Each new row is followed by what is left after taking away its nearest point in the smallest flat space through zero that holds the last named rows.
In the rows, 128 means zero.

Z_459:
[[148  73 113 129 131  72 142 100 141 115 121 132 100 101]
 [188 108  96 128  91  87 140  90 118 188 115 115  89 136]
 [153  87 101 120 123 133 109 117 117 143 129 117 173 109]]
New rows:
[ 97 130 101 122  85 110  94 124 168 143 135 126  96 139] | [ 90 124 101 120  92 121  86 130 167 134 138 126 117 133]
[ 93 162 162 156 101 171 106 141  95  99 123 121 152 168] | [120 115 143 156  96 126 115 114 101 102 116 120 131 148]
[122 140  97 120  89  96 112 170 126  92 158 117  99 132] | [126 136  91 118  87 105 105 171 121  98 159 113 116 130]
[105  86 107 129 103 133 142  89 137 165 148 169 127 103] | [ 88 113 121 131 107 149 143 103 138 158 151 172 125 114]
[128 142  98 155  90 147 132 142 118 169 131 154  87 125] | [113 119 100 153 109 147 126 147 125 138 135 159 109 105]
[125 114 111 112 100 122 153 112 100 142 168 116  86 142] | [108 111 117 110 113 139 144 124 101 122 173 119 112 134]

Z_43:
[[166  95 105  99 186 135  93  80 145 153 103 153 100 138]
 [132 109 153 122 163 120  97  87 126 160 107 135 113 106]
 [168  95  71 128 176 179 111  96 126 168 128 115 110 156]]
New rows:
[101 143  99 134 130 139  87 122  99  98 160 146 125 156] | [ 95 142 115 135 133 131  80 114  97 104 155 147 124 145]
[115 137  97  98 103 114  93  93 117 131 122 118 164 132] | [112 139  98 101  99 115  96  96 115 131 124 115 166 131]
[108 156  84 100 127 154 159  93 155 152  93 166 103  87] | [ 96 164  92 114 112 157 168 104 146 152 102 152 112  82]
[101 105 108 125 137 120 108  99 121 137 127 166 110  93] | [ 97 114  96 134 119 129 124 120 118 126 140 156 119 103]
[ 90 138 119 138  88 129 100 156 149 133  87 154 142 143] | [ 96 129 112 142 102 142  93 144 144 150  86 147 138 144]

Z_508 (3 x 14):
[[ 89 128 113 127  99 138  98 142 176 116 111 105 155 131]
 [119 135 157 113 128 157 174 179 148 128  80 113 119 140]
 [124  69 128 133 113  94 128 121  97 116 112 127 129 121]]
New rows:
[167 143 127 115  90 150 148 138  90 115 103 100 145 125] | [165 149 116 119  88 147 129 125  95 115 118 102 152 123]
[134 138 140  97 104 144  94 102 128 100  92 108 107  97] | [144 143 144  97 113 145 101  99 119 104  98 114 100  97]
[ 97 128 165 163 153 100  99 140 128 128 120 127 117 145] | [101 136 166 163 158 104 101 139 128 131 124 129 115 146]
[ 94 161 153 146  88 104 116 128 111  94 169 169  86 142] | [ 88 156 160 142  84 109 126 142 117  92 153 163  86 145]
[152 136 135 122 116 153 109 163  92 110 120 119 163 109] | [154 138 132 123 118 151 105 157  90 111 127 121 163 108]

Z_37, 3 rows:
[[128 104 138 170 185 210  91 179 105 165  69 108  82 132]
 [139 121 126 159 123 153  93 159 137 188  99 130 119  80]
 [120 128 150 144 119 196 148 168 123 149  77 117 137 104]]
New rows:
[130 125  94 139  78 118 132 150  65  98  65 134 170 131] | [136 119  83 143  95 100 107 142  64 103  77 136 153 139]
[144 158 144 120 113 124 139 121 138 110 130  96 134 119] | [147 152 140 128 128 126 121 125 135 119 128  95 120 121]
[132 124 121 121 120 134 158 132 103 130 129 128 150 136] | [137 120 114 128 129 126 139 132 104 141 133 130 139 133]
[117 129 166 137 131  97 117 147 138 137  65 111 132  90] | [115 129 162 126 142  80 120 131 133 114  82 111 128 114]
[148 185  65 148 116  65 119 109 191  98 108  95 112 125] | [140 182  79 155 127 110 133 130 180  96  79  84 109 131]
[130 114 115 173 102  68 136 141  93 151 138 114 141 134] | [124 113 123 173 110  90 148 149  85 141 125 107 139 146]

Z_895 (3 x 14):
[[ 80 108 130 129  68 134  76 114 143 162 177 174 167  82]
 [ 92 113 116 117 105  88 115 103 100  75 192 135 160 139]
 [157 148 122 123  48 152  99 136 146 138 141  92 148 157]]
New rows:
[121 144 154 169  89 121  90 112 126 122 150 135 165 136] | [131 146 158 173 132 121 114 118 123 122 121 133 143 136]
[ 95  98 139  97 108  84  88 159 116 163  98 129 149 164] | [101 100 140  98 125  82  99 161 113 158  87 125 140 168]
[155 131 119 156 132  86 106 150 159 104 147  93 123 162] | [138 121 125 161 144  91 101 149 166 127 142 120 121 133]
[159  95 106 136  93  95  94 144 170 115 136 100 150 170] | [144  84 113 142 137  92 107 143 169 128 120 127 136 143]

Z_402:
[[ 65  92  62 111 113 131 141  80 113 135  59 102 123 113]
 [118 123 103 124 153 129 118 118 120  98 116 124  99  97]
 [154 170 144 116 127 163 163 160  99 126 100 145 144 113]]
New rows:
[133 110 191 108 132 140 126 124 118 143 132 109 122 139] | [124 106 177 105 138 141 125 117 113 134 121 106 113 127]
[100 116 149  97 103 152 101  76 122 114 100 111 118 112] | [123 130 174 102 105 153 100  94 126 115 122 121 123 119]
[120 126 112 110 128 116 128  79 136 140 191  97 132 125] | [132 148 117 102 129 136 147  95 118 136 172 105 138 113]
[105 132 125 115 146 122  78 111 119 127 154 116 132  90] | [111 143 136 111 130 133  96 121 113 144 143 120 153 101]

Z_832 (3 x 14):
[[139 109 168 141 137 151 142 112 175 159 110 123 160 175]
 [127  93  88 109  97 114 129 118 147 117 135 105 128 130]
 [122 117 112  78 146 143 155 105  91 149 128 154 160 144]]
New rows:
[170 150 158 140 109 127 125 132  99  98 125 169 164 136] | [170 132 140 135  92 119 124 128 114  92 128 155 163 138]
[165 104 102 171  93 163 128 114 133 162 111 121 153  88] | [162 117 104 168 103 164 128 117 113 162 113 132 151  80]
[124 156 116 133 140  91 109  96 159 112 154 150  93 131] | [124 150 120 122 147 100 119  87 157 124 150 157 108 144]
[152 103 157 142 118 109 137 156 128 159 118 134 126  87] | [150  96 146 128 117 109 143 150 121 161 120 136 132  89]

Z_835 (3 x 14):
[[147  99 170 162 153 151 130 152 134 158 117 124 129  92]
 [ 82  67 134  81  95 119 126 140 119 115 122 177 154 105]
 [110 119  88 137 144  86 138 123 119  98 133 109 116 144]]
New rows:
[119 151 142 159 173  99 137 124 141 130 118 117 115 152] | [107 141 153 130 148 111 131 125 141 133 116 144 130 145]
[149 130 137 137 169 190 105  95 170 129 121 177 145 111] | [130 121 105 136 175 157 112  90 162 104 125 168 139 124]
[101 100 139  68 126 126 151  92 132  61 174  84 130  98] | [128 118 161  88 137 150 148  95 140  83 172  73 126  92]

Z_847 (3 x 14):
[[106 159 136 129  92 123  80 159 172 146 107 205 162  93]
 [116 179 178 185 142  90 127 182 136 181 127 131 107  67]
 [ 98 165 138 132  98 104 136 197 192 153 138 199  89 104]]
New rows:
[ 87 161 156 155 136 118 145 135 116 140 116 113 152 169] | [ 86 154 145 141 127 125 145 131 124 130 117 124 154 180]
[109 119 154 137 164 171 116  90 105 129 110 171 158  94] | [106 116 148 131 165 165 149 106 117 126 128 168 118 109]
[110 146 134  93 155 144 102 171 170 162  93 128  86  97] | [121 127 124  84 163 157 101 142 148 146  91 104 100 114]
[122 119 114 167 167 122  99 150  88 145 157  89 144 168] | [111 122 104 152 146 124  94 164 116 141 157 126 142 172]
[133 132 153 131 118 155 111 114  87  85 129 135 152 100] | [127 135 151 128 116 148 134 133 102  87 142 141 121 106]
[ 85 142 148  99 101 100 158  88 131 104 162 157  97 170] | [ 90 153 166 122 112  97 134  80 111 118 147 143 125 145]

Z_517, 3 rows:
[[ 81 142 128 165  99 146 170 154 162 175 132 130 125 115]
 [109  98 124 165 170 192 146 106 152 136 191 124 129 144]
 [129 126 119 149  78 177 152 205 150 167 185 110 146 136]]
New rows:
[140 155 142 108 119 117  93 113 138 142  51 129 125  91] | [145 135 137 124 131 163  99 122 148 146 103 120 133 106]
[132 105  92 102 183 170 171 139 144 130 146 134  99 117] | [138 120  94  87 160 141 165 153 135 130 116 136  99 109]
[155 119  99 155 137 133 139 101 138 161 111 143 146 160] | [163 123  99 147 126 125 135 111 133 160 106 142 148 159]
[169 137 116  96 120 140 150 117 103 110 158  85 109  94] | [145 144 119 109 121 136 165 107 114 123 145  91 102  85]
[136 144 148 135 104 132 125  92  66  93 138 101 130 120] | [119 148 148 149  96 141 140 100  78 109 142 101 129 116]
[143 138 113 136 101 139 101 178 107 139  68  68 151 107] | [127 123 114 153 143 159 106 137 116 133  82  73 144 112]

Z_974 (3 x 14):
[[156 121 121  85  64 218 212 130 120 125 141  99 108 160]
 [160 128 109  38  97 193 148 148 105 142  71 157 147 132]
 [215  93  94  68 114 218 215  64 129 104  93 120  81 151]]
New rows:
[136 156 145 142 132 150 165 125 181 141 115 109 147 140] | [133 158 144 140 143 138 148 128 180 144 104 120 154 133]
[166 160 137 159 108 130 126 173  90 163 157 120 127 116] | [186 150 128 155 128 127 125 149  94 155 140 128 118 112]
[159 151 136 136 114 136 110  77 164 121 120 138 127 122] | [143 160 143 134  98 138 107 100 159 129 128 136 138 124]
[167  92 142 120 178 119  74 123 141 166 113 132 159 119] | [159  95 150 127 145 144 107 133 141 166 144 106 151 135]
[158 107 169  79  87 170  88  93 139 159 135 109 130  84] | [146 108 175 105  98 148  77  90 145 156 150 103 127  81]
[110 117  63 133 113  97 130 125 115 130  63  55 140 181] | [105 119  65 137 113  93 127 129 115 131  66  54 142 180]

Z_431:
[[146 140 122 128 116  56 144 136 157 113  97 113 137 110]
 [ 90 182 101 133 114 163 176 140 168 147 145 125 122 129]
 [129 177 127 173 125 105 127 179 147 125 153  91 107 103]]
New rows:
[154 168  92 148 161 118 142 150 152 140 141 123  93 140] | [161 136  98 128 166 123 131 126 134 138 128 140 103 151]
[115  95 149 114 165 138 142 133 116  89 114 124 148 160] | [110 118 144 127 161 133 151 150 130  90 122 112 142 152]
[107 153 139 123 114 127 111 167 138 122 153  88 146 148] | [111 131 140 103 114 125 112 145 132 120 137 102 157 156]

Z_597:
[[102 116 136 139  98 112 139 142  75 115 104  82 170 190]
 [105 170 155 145 119 114 156  93  83 144 144  73 127 115]
 [ 79 129  89 133 123 127 141  84 126 138 130 104 130 135]]
New rows:
[136  89 140 140 119 167 130 160 112 111  88  85 115 108] | [127  94 127 139 125 170 132 142 124 118  96  88 104  93]
[169 171 119  95  99  97 133 158 134 160  97 127 109 135] | [150 167  99  95  98  98 136 142 138 163  96 122 110 139]
[117 148 108 120 156  90 130 150 163 125 159  90 147 116] | [123 143 112 119 154  90 127 161 161 121 154  93 152 123]
[114 143  95  91 151 138  89 141  93 136 121 165 101 111] | [110 148 107  96 143 132  95 143  73 135 119 147 110 121]

Z_787 (3 x 14):
[[151  38 125 182 117 129 121 125 118  96 122 135 145 147]
 [109 131 120 171 127 122  88 124  93  99 142 134 165 112]
 [154  84 138 154 112 104 134 136 123 147 170 148 145 155]]
New rows:
[138 114 120 102 136 116 110 122 103 134 151 168  93 128] | [133 114 116 103 139 124 106 119 102 122 137 163  91 122]
[191 162  90 126 134 108 121 191 129 141 128 129 123 116] | [190 147  86 137 135 115 116 187 126 124 114 125 125 113]
[110 104 132 128 108 127  74 128 141 123 144 125 111 143] | [109 116 133 115 110 129  80 128 147 129 140 122 103 142]
[137 146 126  97 162 127 166 146 134 103 135  89 131 142] | [137 133 125 118 158 121 154 146 122  96 147  95 147 143]
[128 124 125 130 139 116 183 106 133 113 164 132 126  74] | [127 119 123 133 140 119 181 105 132 107 159 130 126  73]
[139 147 148 162 117 120 119 124 116 136 132 135 131 132] | [141 144 147 151 120 129 128 122 126 134 115 129 118 132]

Z_497:
[[ 94 162 178 154 134  97 128 162 102 124 180 158 142  62]
 [112 104 139  89 142 108  90 125  72 140 119 115 173  68]
 [ 90 124 142 146 126 105 144 114  72 148 160 111 138  77]]
New rows:
[113 140 163 144 141 154 104 151 156 167 168 139  89 113] | [119 117 145 124 142 160  97 132 145 175 146 119  96 121]
[129 128 101  89  94 119 152 118 100  89 122 107 166  89] | [136 144 104 105  90 125 163 129 127  80 129 121 150 109]
[ 91 141  85  88  88 143 144  88 157 144 129 135 148 165] | [ 82 154 106  89  93 131 134 106 150 139 144 151 159 137]
[136 131 133 156 134 106  87 167 106 148  99 171  94 118] | [135 120 118 160 129 111 100 148 100 157  94 154  86 130]
[106 167 121 147 135 101 120  99 131 136 171 164 118 161] | [113 150 112 121 140 103 100  93 122 139 150 155 133 158]
[154 128  97 171 123 106 155 110 132 132 153 111 150 143] | [160 128 106 151 131 103 130 125 134 125 144 122 167 130]

Z_17 (3 x 14):
[[163  79 175 110 112 125  91  78 139 119 126 130  97 102]
 [185  84 137 121  90 118  74 128 167 104 116 136 118  82]
 [ 95 100 165 133 141  81 117 140 132 116 159 137 110  52]]
New rows:
[129 127 135 143 110 141 126 159 141 168 160 129 117  86] | [136 132 135 138 111 157 132 141 133 175 153 125 116 113]
[160 127 128 128 155 115 105 127 116 156 105 171 110 122] | [150 136 123 131 161 114 113 134 112 158 108 171 114 125]
[101 155 129 130 137  98 111 135 132 123 151 121 121 157] | [120 145 131 126 126 102  98 128 140 119 144 121 118 156]
[155 103 128  91  86 113 133 140 131 120 130 131 100 136] | [131 117 125  96 100 110 151 147 119 126 137 130 104 142]
[186 118 117 148 152 155 119  88 140 101 131 136 165 127] | [153 126 121 155 169 140 135 101 130 104 146 137 166 114]
[148 122 185 181 176 153 155 188 126 147 145 158 133 164] | [168 108 190 177 164 154 139 181 136 141 140 159 128 156]

Z_184, 3 rows:
[[119 125 181 109 134 125 166 144  89 119  83 142 110 116]
 [136 124 160  82  96 132 149 128 119  90 126 102 123 101]
 [127 181 128 133 138 106 163 162  76 131 121 119 170 124]]
New rows:
[122 151 112 103 133 118 133 158 136 123 186 130 185  79] | [111 117 135 110 149 127 129 149 144 135 157 161 147  87]
[117 114 145 114 105  80 163 125 162 163 122 127 115 151] | [119 123 136 116 103  77 162 127 161 163 130 121 126 151]
[ 99 123 135 114 116 116 119 118 151 158 103 148 132 156] | [104 135 133 104 106 113 125 122 145 148 112 133 145 149]
[127 168 131 116 121 153 168 191 104 135 139 126  84 130] | [129 151 115 123 119 161 145 176 132 140 153 128  75 137]

Z_413, 3 rows:
[[139  96  68  48 128 123 118  87  89 152 144 132 102  96]
 [153 189  59 107 127 119 121  88 114 115 123 161 118 127]
 [108 158  92  66 128 152  97  72  97 182 173 159 116 114]]
New rows:
[107 161 145 150 101  95 132 113 159 120 124 102 139 171] | [109 133 129 118 101  93 130 103 144 131 130  97 129 156]
[164 165 151 159 161 134  97 166 149 158 154 135 111  91] | [176 144 133 142 161 124 102 163 141 152 147 129 103  81]
[157 154 120 105  97  85  90 166 103 117  89 170 165  86] | [138 140 148 107  97  97  85 173 105 136 103 164 169  87]
[100 154 127 145 127 123 138 137 105 110 126 126  98 166] | [ 99 133 125 130 127 123 138 136  98 117 130 120  93 158]

Z_59:
[[146 135 125 123 118 134 107  52 148 160 104 106  93 183]
 [149 139 138 176 104 143 153 152 187  90 119  96 133 113]
 [120 172 136 103 137 135  88 106 163 140 146 108 118 131]]
New rows:
[144 163 119  86  95 140 138  88 103 162 104 151 157 133] | [146 166 123 103  90 144 151 115 119 141 107 145 167 114]
[152 111 164 115 108  87 130 111  97 135  95 150 159  85] | [154 131 169 115 106  93 118 103 125 133  99 134 154  86]
[115 117 108 149 158 131 163 127 171 133 107 136 117 115] | [106 121 107 132 167 128 151 122 160 143 114 143 117 115]
[115 125 167 156 169 113 111 158 114 101  87  93 134 144] | [112 128 166 146 173 112 102 147 109 110  88  95 130 151]
[123 113 171 137 112 108 139 168 117 126 146 101  93 141] | [121 118 170 127 116 107 129 157 115 135 148 101  89 147]
[170 150 166 128 125 112 147 106 169 170 171 132 170 100] | [172 129 160 129 124 107 158 103 144 176 162 145 170 108]

Z_582:
[[145 147  86 119  83 138 116 148 120 138 173 124 129 114]
 [115 167 130 152  75 131 126 113  72 191 187  49 134  80]
 [138 129  93 103  76 119 153 130 117  96 198 114 160 119]]
New rows:
[126 151 175 112  87 132 133 130 131 191 102 123 128 119] | [133 137 163  94  86 126 146 134 145 156 109 143 140 132]
[100 136 142 132 131 127 133 122 156 139 121 148 109 145] | [101 139 134 129 116 126 137 122 150 137 140 140 116 140]
[118 144 138 128 134 110 137 139 127 121 147 113 148 124] | [123 146 133 129 140 116 126 147 134 126 135 126 138 128]
[137  99 121 130 179 104  65 130 119 128 103 129 126 125] | [137 101 112 123 156  99  78 126 108 120 135 113 141 117]

Z_760:
[[123 149 153 135 122 136  62  82 207 162 160  92 105  75]
 [106 158  87  85 109 170 121  80 164 142 139 131 144  75]
 [101 140 127 156 131 163 124  99 196 133 142 158  89  38]]
New rows:
[128 140 149 130 122 146 132 133  90 139  65 125 138 122] | [127 143 155 134 122 147 120 125 106 145  71 119 132 111]
[116  98 151  72 146 144 116 104 138 151 109 128 120 166] | [111  93 154  89 152 147 128 111 142 144 106 145 107 153]
[121 134 191 128 127 112 102  98 121 152 104 130 172 119] | [114 131 179 130 129 121 125 104 112 142  97 151 171 111]
[ 93 146 130 126 132 126 169 147 108 164 124 140 129 131] | [ 97 149 141 128 131 121 150 140 121 173 131 125 126 130]

Z_138 (3 x 14):
[[ 83 145 165 119 101 140 102 159 137 120 187 154 106 146]
 [102 102 133 142 142  76 117  98 135 109  80 189 164 135]
 [118 106 109 104 149 116 147 179 131 164 127 107 116 141]]
New rows:
[103 138 110 140 125  93 171 149 122 141 170 169 170 115] | [126 149 105 145 121 110 175 135 117 138 171 149 168 104]
[ 90 167 137 123 119 116 137 161  91 153 158  98 121 130] | [102 162 132 137 125 103 137 127  89 140 127 111 141 122]
[117 113 124 136  93 138 141  97 149 152 138 119 101 129] | [113 106 122 136  98 129 142  97 150 153 129 125 106 131]
[115  98  99 130 136  89 146 136 118 124 143 114 168 140] | [121 116 110 136 120 109 138 125 116 112 163 110 161 134]

Z_513, 3 rows:
[[108 142  89  92 170 145 178 149 160 119 113 162 141 140]
 [102 111 163 166 123 119 153 103 148 168 142 139 138 126]
 [120 135 150 163 169 137 161 126 121 167 138 155  97 118]]
New rows:
[118  92 103 143 139 114 125 127 146 113 141 112 130  93] | [121  96 102 144 146 117 126 130 141 113 141 114 122  91]
[146  95 168 165 156 158  87 119 112  86 131 112  93 137] | [124  91 152 146 159 159 114 120 145  82 124 125 121 148]
[167  99 117 140 166 113 135 146 147 141  87 168 138 141] | [173  92 126 145 145 106 115 139 140 138  90 153 142 140]

Z_645 (3 x 14):
[[108 132 153 138 156 198 105 104 129 156 137 124 123  96]
 [ 73 163  87 121 171 130 145  80 119 128 170 133 122 152]
 [145 114 117  98 158 153 157  88 142 124 119 121  99 162]]
New rows:
[127 131  90 123 124 165 119 141 104 127 120 140 170 126] | [136 125  88 117 123 162 126 140 107 123 114 139 166 134]
[147 120 134 122 139 104 191 133  93 146 181 191 126  91] | [158 111 144 120 140 119 189 132  97 150 172 188 121  87]
[146 117 152 140 126 128 129 156 118 165  71 143 125 141] | [118 136 132 140 142 123 135 139 112 164  92 146 126 150]
[146 137 141 114 162 112 114 125 136 161 127 131 160 167] | [145 138 146 119 158 113 108 131 134 163 127 132 164 159]

Z_864, 3 rows:
[[ 61 116 130 132 145 115 107 159 137 128 109 104 116 146]
 [ 87 113 139 143  94 128 128 162  99 131 132 154 126  98]
 [ 82 120  75 136 151 131 124 140 120 137 141 148 168 113]]
New rows:
[129 122 131 125 127 162 167 138 113 120 153 132 140 123] | [122 122 137 122 137 157 161 139 123 118 144 116 131 137]
[125 126 125 124 107 117 123 121 191 178 119 100 125 139] | [125 123 120 129  93 122 129 125 176 180 129 120 134 120]
[122 109 114 129 132 128 126 161 149 129 151 116 161 153] | [141 111 132 129 115 130 131 158 144 127 151 119 151 148]
[132 102 132  80 156 155 101 158 124 176 128 116 135 167] | [145 102 139  83 136 160 109 158 111 177 136 133 136 151]
[180 129 120 166  80 124 130 121 147 191 161 140 123 113] | [140 124 114 165 103 115 115 135 161 191 148 118 119 133]

Z_518 (3 x 14):
[[169 155 132  82 131 136 178 153 145 118 146 146 114  95]
 [125 148 122 114 140 175 140 113 165 116 140  99 172 148]
 [124 160 134  86 110  53 125 134 172 124 130 156 128 157]]
New rows:
[122 120 112 163 124 111 169 157 124 105 171 129  94 125] | [110 123 110 165 125 115 160 147 137 103 170 118 112 143]
[156  98 168  99 125 138 128 159 140 157 145 162  91 119] | [135  95 164 113 128 150 109 141 150 156 142 142 117 145]
[ 86 117 166 166 165 137 146 160 148 132 122 117 169 103] | [ 91 122 169 156 159 113 149 168 150 133 122 131 157 100]
[116 154 163 151 119 150 166 171 102  91 146 159 107 131] | [ 98 154 161 158 117 143 148 159 112  92 142 151 123 155]
[135 122 144 156 155 152 168  94 130  89 163 113 169 122] | [131 118 149 155 143 103 156 101 122  95 155 135 147 123]

Z_592 (3 x 14):
[[ 85 121 132  95 123 150 171 159 126 109 126 120 124 135]
 [142 152 141 140 108 137 121 101 131 156 156 125 134  88]
 [111 132 107 104 140 105 136 142 148 177  89 127  93 118]]
New rows:
[125 125 131  86 133 118  96 104 117 147 103 110  89 113] | [126 120 142  92 127 133  99 104 106 116 121 109 106 122]
[111 109  87  88 145 124 117 157 170 163 137 138 110 100] | [128 104 100 109 140 136 105 146 155 126 162 140 135 112]
[127 121 136 101 117 167  91  86 163 168 125 168  85 103] | [122 103 138 102 123 175  96 100 151 125 126 170  98 134]
[107  87 115 110 135 119 126  99 109 151  97 165  96 158] | [111  97 132 118 118 139 130  86 102 143 128 162 112 141]
[123 123 100 151 143 145  86 110 161 160 122  92 162 150] | [104 122 106 138 137 159 106 121 159 150 128  88 164 149]

Z_963, 3 rows:
[[107 112 116  87  89 134 127 115 140  85 117 113 112 103]
 [ 97 136 105 108 110 126  90  84 141 107 104 215 147 130]
 [111  98 138 144 114 122 156 132 152 129 103 154 130 151]]
New rows:
[138 136 122 140 130 160 142 106 123 164 171  99 116 147] | [122 127 116 130 114 159 140  94 135 150 157 123 117 147]
[141 143 134 130 131 150 155 126  91 177 123 191 106 107] | [137 132 133 114 115 153 164 130  94 160 123 163  93  94]
[153 104 134 123 123  73 131 138 133 130 150 128 139 148] | [150 110 128 112 119  75 120 130 131 122 151 131 139 140]

Z_807, 3 rows:
[[126 128 112  86  90 163 115 152 144 155 128  94 142 159]
 [134 158 108 132 112 117 138 153 119 119  98 144 113 118]
 [119 136 112 129 132 150 124 119 108 140  88 164 116 162]]
New rows:
[121 123  95 113 121 129 121 160 114 166 148 107 140 120] | [119 120 102 132 142 120 124 143 103 158 143 129 133 116]
[191 148 129 130 148 149 135 148 131 136 130 131 191 124] | [189 147 130 136 155 150 135 141 126 135 125 141 188 127]
[119 144 112 129 159 164  94 125 154 105 166 125 108 152] | [123 157 106 134 154 153 100 136 152  97 158 130 102 139]

Z_568, 3 rows:
[[156 154 182 132 183  89 136 125 140 116  85 172  65 148]
 [ 74 122 173 157 158 131 154 143 120 153  97 140  38  95]
 [125 130 159 162 152 107  60 131 134 113 124 112  62 142]]
New rows:
[114  99 122 138 146 102  88  71 154 118 124 147 161 182] | [ 85  91 125 140 144 116 121  78 146 137 117 151 149 159]
[150  92  81 155 118 127 121 104 131 121 131 113 155 144] | [140  95 101 160 135 123 140 107 130 128 113 128 124 136]
[121  94 120 147 126 138  95 137 134 117 105 106 138 121] | [131 101 126 136 135 133 122 135 136 119  93 126 142 122]
[ 77 125 110 132 130 156 157 136 120 118 170 102 146 138] | [103 139 129 131 152 134 148 131 128 105 156 119 130 157]
